The first 9 rows are patterns. Each new row is the sum of 2 different patterns, raised or lowered, with some noise. Before adding, each is slid sideways (what falls off one end comes back at the other) and multiplied by a number that may be negative. Names go in the order of the patterns.
Some rows, each with the names of its patterns after it:
[-0.52 0.85 -0.06 0.08 0.36 0.42 0.70 2.52 0.04 0.03 -0.26 0.12 -0.16 -0.01 -1.68 -0.28 -0.01 0.82 -0.46 -0.26 0.33 0.98 0.43 0.24 -0.35 -1.62 -0.49 -0.08 1.18 -0.84 0.86 -0.67 -0.39 0.18 0.19 0.99 1.00 0.74 2.22 -0.53 -0.19 0.10 -2.31 -0.32 0.30 -0.21 2.48] | bazo
[-0.26 -0.68 -0.03 1.01 0.10 -0.28 0.76 -1.81 1.37 -0.12 0.54 -0.16 0.68 0.06 -0.27 -1.24 0.24 -0.18 2.00 -0.58 0.09 -0.62 -0.04 -0.45 0.00 1.45 0.53 0.14 1.21 -0.16 -0.58 0.24 0.76 -0.10 0.41 0.09 0.42 0.04 -0.08 -0.08 -0.79 -1.22 -0.34 0.47 -0.67 0.60 -1.02] | sosi
[-1.04 1.86 0.52 1.87 1.12 0.39 -0.24 1.98 0.35 -0.21 -0.30 -0.98 -1.06 1.78 -0.69 -0.86 0.22 -1.39 -1.64 2.55 0.61 -0.40 -0.02 -0.07 -0.04 -0.06 -1.52 0.04 -0.63 -1.18 -0.95 -2.26 -0.10 -0.09 0.36 1.37 -0.16 -0.82 -0.29 -1.26 0.21 0.29 -0.25 1.18 -0.59 0.70 -0.03] | Keme
[0.23 -1.02 -2.55 -1.02 -0.14 0.19 1.14 0.28 0.75 -1.22 -1.12 0.56 0.44 -0.40 -1.34 -1.09 -0.10 -0.11 1.46 -2.55 -0.18 0.08 0.15 0.95 0.74 0.27 0.30 -0.70 0.00 -1.09 -0.17 -0.04 1.42 -1.17 0.05 1.52 2.55 -0.44 2.55 0.16 -0.06 -1.60 -0.77 0.30 0.79 -0.14 -1.12] | Ferur
[-0.13 1.02 -0.32 2.55 0.05 -0.60 0.09 -0.35 -0.39 2.02 0.04 -0.25 0.38 0.71 1.70 -0.48 -0.12 0.71 -0.41 -0.34 -2.55 0.79 -2.33 0.94 1.64 -0.66 -0.09 -0.23 -0.18 -1.12 -0.71 0.04 1.06 0.66 0.61 1.50 0.91 -0.33 -1.91 -0.59 -0.14 0.26 -0.84 -0.26 -1.35 -0.08 0.50] | Ferit
[0.49 0.97 0.04 0.91 0.44 -0.31 -0.78 -0.01 -1.88 1.00 0.68 0.62 -1.07 -0.13 0.45 -0.51 0.09 0.56 1.38 0.60 -0.29 2.03 -0.25 0.46 -1.93 -1.04 -0.37 1.09 -0.51 -0.03 0.10 0.73 -1.50 -0.04 -0.83 -1.57 0.71 0.36 0.17 -0.88 -0.09 0.60 1.15 -0.07 0.04 -1.06 0.27] | ruped
[-1.17 1.84 0.36 -0.24 -0.20 -0.39 0.14 -2.55 2.55 -0.58 -0.39 -0.64 2.21 -1.03 -0.41 -1.78 0.15 1.11 0.44 0.03 0.51 0.37 -0.22 0.83 0.18 -0.23 0.21 -0.63 -0.29 0.00 -0.17 -0.08 -0.11 -0.44 0.42 0.89 0.67 -0.60 0.78 -0.01 0.43 -0.31 0.14 -2.15 1.95 -2.55 -1.53] | muri
[0.04 -0.52 1.58 -0.35 2.55 0.43 0.10 0.48 -1.34 1.59 -0.54 0.30 2.39 -1.05 -2.21 0.31 -0.32 2.48 0.57 -2.55 0.39 -1.03 -0.20 -2.55 1.50 -0.53 0.61 -0.34 -1.18 0.55 -0.05 0.77 -0.45 -0.59 -0.01 -0.18 1.13 -1.33 -0.12 -0.29 0.58 -2.00 0.01 2.55 0.00 -0.49 -0.19] | vug
[-1.30 -2.55 -2.38 0.39 -0.09 1.16 -0.13 1.24 -0.09 0.44 -0.87 -1.72 -1.66 -1.56 -1.93 -0.08 -0.43 2.55 0.58 -0.01 -0.73 -0.30 0.62 1.60 -1.10 0.39 0.08 -0.86 2.55 -0.78 0.54 0.06 2.25 0.60 -1.02 0.00 0.60 0.72 -1.25 -0.55 -0.46 -0.87 -0.60 0.25 -1.38 1.16 0.67] | Fasa

New rows, each followed by the names of its patterns:
[0.56 0.61 1.42 1.63 2.92 0.38 1.81 1.17 0.19 3.29 -0.38 0.77 0.79 3.62 1.05 0.73 0.28 1.29 1.04 -0.07 1.45 0.78 0.19 1.19 -0.30 1.07 1.99 2.18 -0.21 -0.81 -1.19 1.32 0.04 2.48 0.74 3.98 0.48 1.59 -0.13 -0.53 -0.83 -0.29 0.61 1.39 0.77 4.42 1.54] | sosi Fasa
[-0.10 0.94 1.86 0.88 0.92 -0.18 0.52 -0.49 1.30 0.24 2.31 1.39 -0.78 -1.55 0.43 -0.50 1.37 -1.32 -2.05 0.15 0.05 -0.73 -2.13 1.05 0.44 0.84 -0.08 -1.16 -1.08 -0.67 0.13 0.44 -1.22 0.66 -0.75 0.22 -0.71 -0.08 0.66 1.24 -0.54 1.82 1.26 -0.29 -0.53 -2.17 -0.23] | bazo vug
[-1.13 -3.85 -2.54 -2.22 -2.59 0.18 -2.16 2.04 -0.33 -2.26 -0.66 0.69 -0.45 1.03 -3.28 -0.66 1.07 -1.74 2.40 -1.29 1.50 -1.76 1.92 -0.54 -1.43 0.12 -0.57 -0.11 -2.29 -0.65 -0.55 -1.30 -1.00 -1.04 -0.88 0.43 0.16 -2.13 -1.48 -2.73 -1.92 -0.77 0.60 -0.59 0.59 -0.31 -1.38] | vug Fasa
[0.13 -1.33 0.65 0.22 -0.64 -0.79 -2.80 -1.47 -2.06 -1.16 -1.03 -2.51 -2.23 -0.03 -1.73 -1.93 -0.42 -3.35 -0.72 -1.91 -1.19 -2.82 -1.44 0.15 -0.26 -1.39 -2.04 0.37 -1.19 -0.16 -0.16 -0.26 -1.44 -0.99 -2.21 -1.44 -0.77 2.05 -0.25 -1.30 -1.45 -1.74 -1.46 -2.01 -0.86 -0.56 -0.57] | sosi Fasa
[-1.14 -2.20 -0.45 -0.65 1.64 -2.74 1.91 0.76 -0.42 -3.18 -1.42 -2.51 0.07 -0.30 -0.65 0.44 -3.40 -0.06 -1.27 -0.44 -2.62 0.87 -0.04 0.34 0.32 -2.22 -1.01 -2.81 -2.25 -1.60 -0.01 -2.12 -1.43 -0.59 -0.60 -1.56 -0.98 -1.63 -1.96 -0.39 -0.73 -0.51 -2.19 -1.99 -1.36 0.34 -2.01] | ruped muri
[1.86 0.56 1.14 0.57 0.80 -2.17 2.84 -1.05 1.00 0.53 3.44 -0.69 0.30 -0.73 0.61 1.90 1.56 1.80 1.67 1.07 1.69 1.36 1.14 -0.42 0.29 -0.02 1.01 0.37 0.44 0.61 1.28 -0.63 0.99 1.27 0.52 0.56 1.47 0.96 0.66 0.68 1.24 -0.44 2.47 -1.47 -1.18 -0.30 3.07] | ruped muri
[0.47 -0.69 -1.77 0.09 -1.78 0.20 -0.08 0.70 -0.51 0.07 -1.33 -0.80 -1.56 2.20 -1.71 -0.90 -0.55 -0.48 -1.81 -1.74 -0.73 0.64 -2.33 -0.13 -2.87 1.55 0.27 0.26 -1.31 0.16 -0.48 -1.97 -1.71 0.48 -1.74 0.27 1.27 -1.28 -1.47 -0.65 -0.10 -0.78 -1.35 -1.47 -0.44 -0.52 1.14] | sosi ruped
[1.11 0.27 1.56 1.28 0.37 2.81 0.79 3.57 1.89 -0.76 1.80 0.60 0.82 1.95 1.10 1.43 1.52 1.63 2.46 1.60 1.48 2.32 1.39 1.19 -1.20 2.83 -1.64 1.68 3.66 2.12 2.62 0.79 1.00 -0.41 0.61 0.59 2.28 1.59 2.30 3.58 2.99 1.92 0.39 0.80 1.31 0.17 0.22] | Ferit Fasa
[-4.16 -2.23 -1.40 -0.58 -3.20 -1.41 -2.02 -0.63 0.30 -0.06 -1.30 -0.63 2.05 -0.76 -0.52 0.56 -3.03 -1.80 1.33 -0.78 -1.03 -0.38 -0.16 1.71 -1.35 -0.39 0.77 -0.63 0.40 -3.29 -0.28 -3.35 -0.99 0.87 -0.83 -0.76 -0.03 -1.47 -2.14 -1.50 -1.65 0.69 -0.79 -0.27 1.45 -1.48 -1.64] | Keme Ferit
[3.23 -1.06 1.26 0.87 0.84 3.89 1.71 1.00 1.99 -0.17 0.35 2.55 1.83 1.09 2.78 0.50 1.43 2.84 2.60 1.24 3.58 0.73 0.74 -1.59 0.76 1.67 2.57 2.54 0.28 0.95 0.41 -1.98 0.72 1.61 1.61 3.45 1.31 2.87 0.31 -0.34 3.52 2.38 2.47 1.12 0.73 1.13 3.00] | Keme Ferur
[0.61 0.54 2.33 1.53 3.23 2.18 1.39 1.96 1.21 2.71 1.23 1.65 0.81 1.26 2.59 0.84 0.11 1.83 0.27 1.94 2.38 1.91 0.84 1.51 1.02 1.41 2.25 0.68 1.42 2.11 0.64 0.20 0.13 2.01 1.21 1.80 2.27 1.66 0.79 1.17 0.61 1.03 0.74 1.03 2.75 0.60 2.25] | sosi Keme
[1.95 2.66 2.14 3.17 0.76 1.49 -0.75 1.19 1.08 1.91 0.30 0.96 -0.22 2.34 0.75 1.48 1.97 -1.72 1.51 0.44 0.24 -0.82 1.02 1.81 0.65 0.72 0.19 1.90 1.41 1.49 1.80 1.59 1.53 2.98 0.20 0.32 2.45 2.91 3.71 1.08 1.74 0.21 0.53 0.12 1.37 0.38 3.03] | sosi Fasa
[2.15 1.40 2.04 1.62 0.40 2.60 2.12 3.48 2.89 2.33 2.50 3.51 1.86 0.45 1.23 0.91 1.31 2.55 1.12 0.33 1.77 1.36 0.76 3.98 1.94 3.13 1.70 1.51 1.84 1.56 0.70 3.07 1.48 0.91 1.25 0.69 2.79 1.43 1.83 3.10 1.49 1.15 0.09 1.46 0.31 2.50 2.50] | Keme Ferit
[-0.01 -0.52 -1.10 -0.33 -0.74 0.62 -1.85 -0.72 -0.83 -0.69 -2.99 -0.80 1.84 -1.02 -0.76 -1.31 -0.73 -1.59 0.85 -0.16 1.46 -0.41 -0.06 -1.23 -0.99 0.49 -0.84 -0.51 1.68 -1.78 -2.63 -1.12 -0.71 1.31 1.10 -2.94 -0.29 -1.98 -0.90 -2.94 0.80 -0.17 0.15 -1.05 -0.87 -0.34 -1.15] | sosi vug
[-0.01 -1.55 -1.74 -2.05 0.44 -0.49 -1.28 -1.03 -2.00 0.73 -1.48 2.04 -2.32 -1.46 -0.88 -1.10 -0.63 -0.57 0.80 0.57 -0.44 0.01 -1.93 -1.46 -2.06 -3.64 -0.95 0.94 -0.66 1.23 -1.70 0.51 -0.80 0.12 -0.49 -1.03 -0.13 0.25 -0.52 -2.98 -1.16 -0.33 -1.03 -0.80 -1.80 -2.63 -0.76] | bazo Ferit
[1.30 2.21 2.88 1.32 2.43 2.31 2.59 0.83 0.18 -1.16 3.14 -0.81 -0.68 -0.06 2.00 1.66 1.44 1.19 1.51 1.23 0.68 3.83 0.39 0.95 0.57 3.15 1.82 0.89 -0.41 1.65 2.99 3.01 0.90 1.80 2.15 0.84 1.81 -0.28 1.63 0.10 1.46 2.33 0.89 1.15 1.25 0.86 0.12] | Ferit muri
[-0.53 0.56 -0.78 -0.60 -1.32 0.04 -1.39 0.14 -1.76 -0.03 -2.36 -1.14 2.84 -1.32 -0.82 -0.72 0.62 -0.85 -0.04 -1.03 1.54 0.22 -1.57 -0.71 -2.17 -0.06 -1.44 -0.30 0.54 -1.03 -2.14 -1.18 -2.72 -0.28 0.26 -2.80 0.31 -1.51 -0.17 -2.82 0.66 -1.50 -1.28 -2.14 -2.73 -1.60 -0.89] | vug Fasa
[-0.78 0.55 0.42 -0.91 -0.44 -0.69 1.38 2.86 -0.20 -0.43 -0.13 0.18 -0.73 -0.27 0.57 0.38 0.84 0.90 1.30 1.52 0.31 -0.94 0.23 0.39 0.46 0.21 -0.10 -1.13 -0.12 1.18 -0.32 1.14 -0.03 2.47 0.37 1.56 -0.82 1.77 1.18 2.65 -0.96 -0.17 0.69 1.03 1.76 -0.15 1.94] | Ferit muri
[3.04 2.39 3.30 0.89 0.74 1.65 2.50 1.28 1.58 0.95 1.23 1.85 2.80 1.48 3.04 2.28 1.54 1.25 1.74 0.26 2.72 1.96 1.38 0.44 2.28 1.37 0.99 1.31 2.40 2.52 3.96 -0.01 5.38 2.94 2.99 -1.31 0.52 1.56 2.66 1.61 1.64 3.94 0.07 1.17 1.94 1.62 -1.40] | ruped muri
[1.09 0.16 0.61 0.78 0.40 0.01 1.18 0.82 2.39 2.90 1.70 -0.02 1.12 1.62 -1.15 -0.33 1.99 -1.19 0.73 0.06 1.38 0.90 -1.48 0.97 1.35 2.01 3.25 2.27 2.90 2.13 -1.25 1.46 -0.64 0.96 0.36 1.62 1.51 -0.17 -1.81 1.37 2.15 2.42 0.97 1.07 0.12 4.98 1.56] | bazo Ferur
[-0.96 0.22 1.06 -0.06 0.09 -0.77 1.14 -1.71 -0.02 -0.38 -0.01 -0.51 1.24 -0.42 -1.28 -1.08 -1.56 0.47 0.01 -0.42 1.02 -0.92 0.05 0.13 -1.40 0.34 1.42 -0.72 -0.01 -1.50 -0.79 1.44 -0.40 0.07 0.18 2.10 -0.59 -0.17 -0.15 -0.03 0.80 -0.61 -0.10 -1.88 1.48 -1.35 -1.09] | muri vug
[-1.59 -1.06 -0.96 0.15 -0.51 0.34 -1.04 -0.47 -1.97 -0.44 -0.85 0.64 -0.17 0.62 -1.57 -1.64 -1.64 0.01 -1.92 -0.45 -0.01 -0.81 0.62 -1.44 -1.09 -0.29 -3.80 0.16 -1.49 1.18 0.35 -0.56 -1.57 -0.44 -2.26 -0.58 -1.13 0.92 -0.54 0.20 0.74 0.16 -0.53 -0.86 -0.29 -0.08 -0.90] | bazo ruped
[-0.72 -0.18 -2.14 -1.66 -2.48 -2.15 -2.56 -2.05 -0.57 0.71 -0.53 0.41 -2.13 -1.04 -1.25 -2.25 -1.57 -1.62 -1.69 -0.44 -1.69 -2.90 -1.38 -0.85 -1.21 -0.85 -0.72 -1.19 -1.44 -1.11 -2.00 -1.97 -3.10 -1.28 -2.76 -2.35 -1.16 -0.67 0.36 -2.45 0.53 -1.55 -2.56 -0.80 -1.68 -2.54 -1.61] | bazo Ferit
[-0.05 -0.98 -0.79 -0.96 -1.37 -1.48 -3.58 -1.01 -0.20 -1.56 -1.82 -1.46 -2.61 -1.22 -0.18 -2.94 -1.72 -2.37 -0.63 -0.54 -1.31 -0.58 -0.69 0.22 -1.73 0.20 -2.04 -2.43 0.24 -1.78 -0.81 -0.09 1.44 -1.01 0.41 -2.02 -1.61 -2.55 -2.71 -1.75 -0.32 0.32 -1.31 -0.94 -1.87 -1.75 -1.31] | Ferur Ferit
[0.59 -0.90 -0.32 -1.04 -2.53 -1.95 -0.61 -0.50 1.54 -1.29 0.21 -0.84 -1.24 -1.34 -0.72 -1.76 1.46 -0.36 -0.47 -1.90 -1.02 -0.88 -1.26 -2.12 -0.86 0.11 -0.01 -1.47 0.31 -0.75 0.14 -2.27 -1.57 -1.68 -1.24 -1.61 -0.95 -0.03 -1.06 -1.52 -1.63 -1.84 -2.13 -0.57 -0.03 -0.07 -1.18] | bazo ruped
[-2.73 -0.63 -1.66 -0.40 0.66 -0.87 -0.56 -0.24 -0.79 -1.02 -3.51 -2.57 -1.35 -0.93 -0.72 -1.86 -2.75 -1.12 -1.74 -2.18 -1.03 -3.00 -0.22 -1.81 -0.41 -3.53 -2.41 -0.99 -0.82 -1.87 -2.44 -0.07 -1.21 -1.40 -1.75 -1.43 -1.37 -1.74 -2.14 -2.15 0.50 0.91 0.48 -2.34 -0.98 -2.25 -1.21] | ruped Fasa
[-1.55 -1.90 -1.22 -2.49 -1.08 -0.82 -2.00 -1.18 -1.87 0.02 -1.45 -0.95 -1.98 -2.75 0.49 -0.76 -0.90 -1.98 -0.15 -0.66 -1.29 -2.47 -0.94 -1.63 -1.73 -1.00 -1.67 -0.01 -0.78 -0.65 -1.26 -1.01 -1.73 -0.36 -1.30 -0.69 -1.37 -2.55 -1.70 -3.17 -2.00 -1.03 -1.10 -0.51 -1.05 -1.46 -2.03] | Ferit ruped
[1.35 -2.37 -1.62 -1.81 -0.69 -2.32 -1.01 -1.99 -0.91 -2.35 -2.36 -0.64 -2.39 0.51 -0.82 -2.67 -3.13 -3.20 0.13 -2.20 -0.02 -1.33 0.47 -2.55 -0.87 -0.01 -2.55 -3.19 -2.77 -2.64 -1.52 -0.27 0.89 1.36 -0.92 -1.53 -0.97 -1.49 1.62 -2.71 -0.59 0.76 -2.45 -0.73 -1.68 -1.06 0.76] | vug Fasa
[0.42 2.00 -0.13 0.67 0.84 0.26 -0.54 -0.92 0.17 1.46 -0.84 1.48 0.77 1.29 2.96 1.81 0.39 0.60 -1.33 0.56 0.41 -0.86 0.62 0.93 0.49 0.36 -1.13 -0.66 0.53 1.09 0.51 0.51 -0.09 2.46 1.28 0.13 0.41 1.48 2.61 -0.20 1.31 -0.24 -0.56 1.48 2.27 1.36 0.69] | bazo Ferit
[-0.46 -0.19 -0.63 0.41 2.59 0.41 0.92 0.81 0.31 -0.87 1.19 -0.16 1.36 0.27 0.96 2.21 -0.23 1.68 -0.21 1.25 2.42 0.66 -1.06 0.32 0.31 1.67 1.03 -3.16 0.71 0.00 0.27 -1.22 1.86 -1.28 0.97 0.51 -0.67 0.33 -0.76 1.36 0.07 -0.41 0.73 0.52 2.93 -1.21 1.97] | Ferit vug
[1.54 -0.83 -0.34 -0.84 0.32 0.21 -1.03 2.68 -1.27 0.59 1.78 -1.19 0.94 0.82 0.33 0.97 -0.67 1.38 1.64 0.09 2.91 2.33 3.25 1.34 -0.55 0.17 2.61 1.20 -0.08 0.17 -1.39 -0.18 2.88 -0.09 0.85 0.83 1.48 -0.76 2.69 1.49 0.01 0.16 2.26 0.60 0.60 -0.58 1.46] | Keme Ferit
[1.64 1.81 1.46 1.71 -0.92 3.60 1.75 1.63 1.80 1.28 -0.05 1.61 1.75 2.10 2.32 3.60 0.11 1.08 0.51 2.52 1.54 0.30 -0.85 2.76 -0.85 1.68 2.26 3.45 3.66 1.30 0.80 1.57 1.91 1.30 2.87 3.97 3.25 1.55 1.00 0.40 0.52 1.10 2.23 2.56 1.44 0.04 1.58] | Keme Ferur
[0.36 -0.88 -3.35 -1.26 -0.71 -0.07 -2.61 -1.38 -1.78 -2.88 -2.97 -1.46 -4.60 -0.04 -0.57 -2.17 -4.91 -3.85 -0.82 -1.93 -0.58 -1.21 0.65 -1.18 -1.52 -0.45 -3.56 -2.66 -4.79 -3.97 -1.93 -1.23 0.07 -1.17 -1.49 -1.58 -3.21 -0.96 -0.91 -4.03 -0.55 -1.25 -2.18 -0.08 -2.33 -0.76 -0.59] | ruped Fasa
[0.07 -1.01 1.15 -0.96 -0.69 -2.22 -1.01 -1.01 0.05 -0.02 0.13 0.32 0.22 0.16 0.29 0.88 -0.94 0.78 1.74 1.18 0.05 0.28 -0.52 -0.41 -1.04 0.63 -0.73 0.52 0.21 0.59 -0.05 0.53 0.25 -0.18 -1.09 1.81 1.07 0.37 -0.20 1.00 -0.61 0.21 -1.62 -0.37 -0.25 1.33 -0.20] | Ferur ruped
[1.73 0.31 0.35 0.48 1.32 1.05 2.15 2.23 1.81 0.47 0.71 -1.14 -0.70 1.77 0.08 3.05 1.78 0.48 -1.01 0.92 0.70 2.70 1.66 1.13 0.94 0.02 -0.04 -1.02 1.45 0.12 -0.46 0.19 -0.21 1.67 -0.03 0.79 0.56 0.91 0.77 0.62 1.08 -1.85 0.13 0.23 1.95 -1.71 1.24] | bazo vug
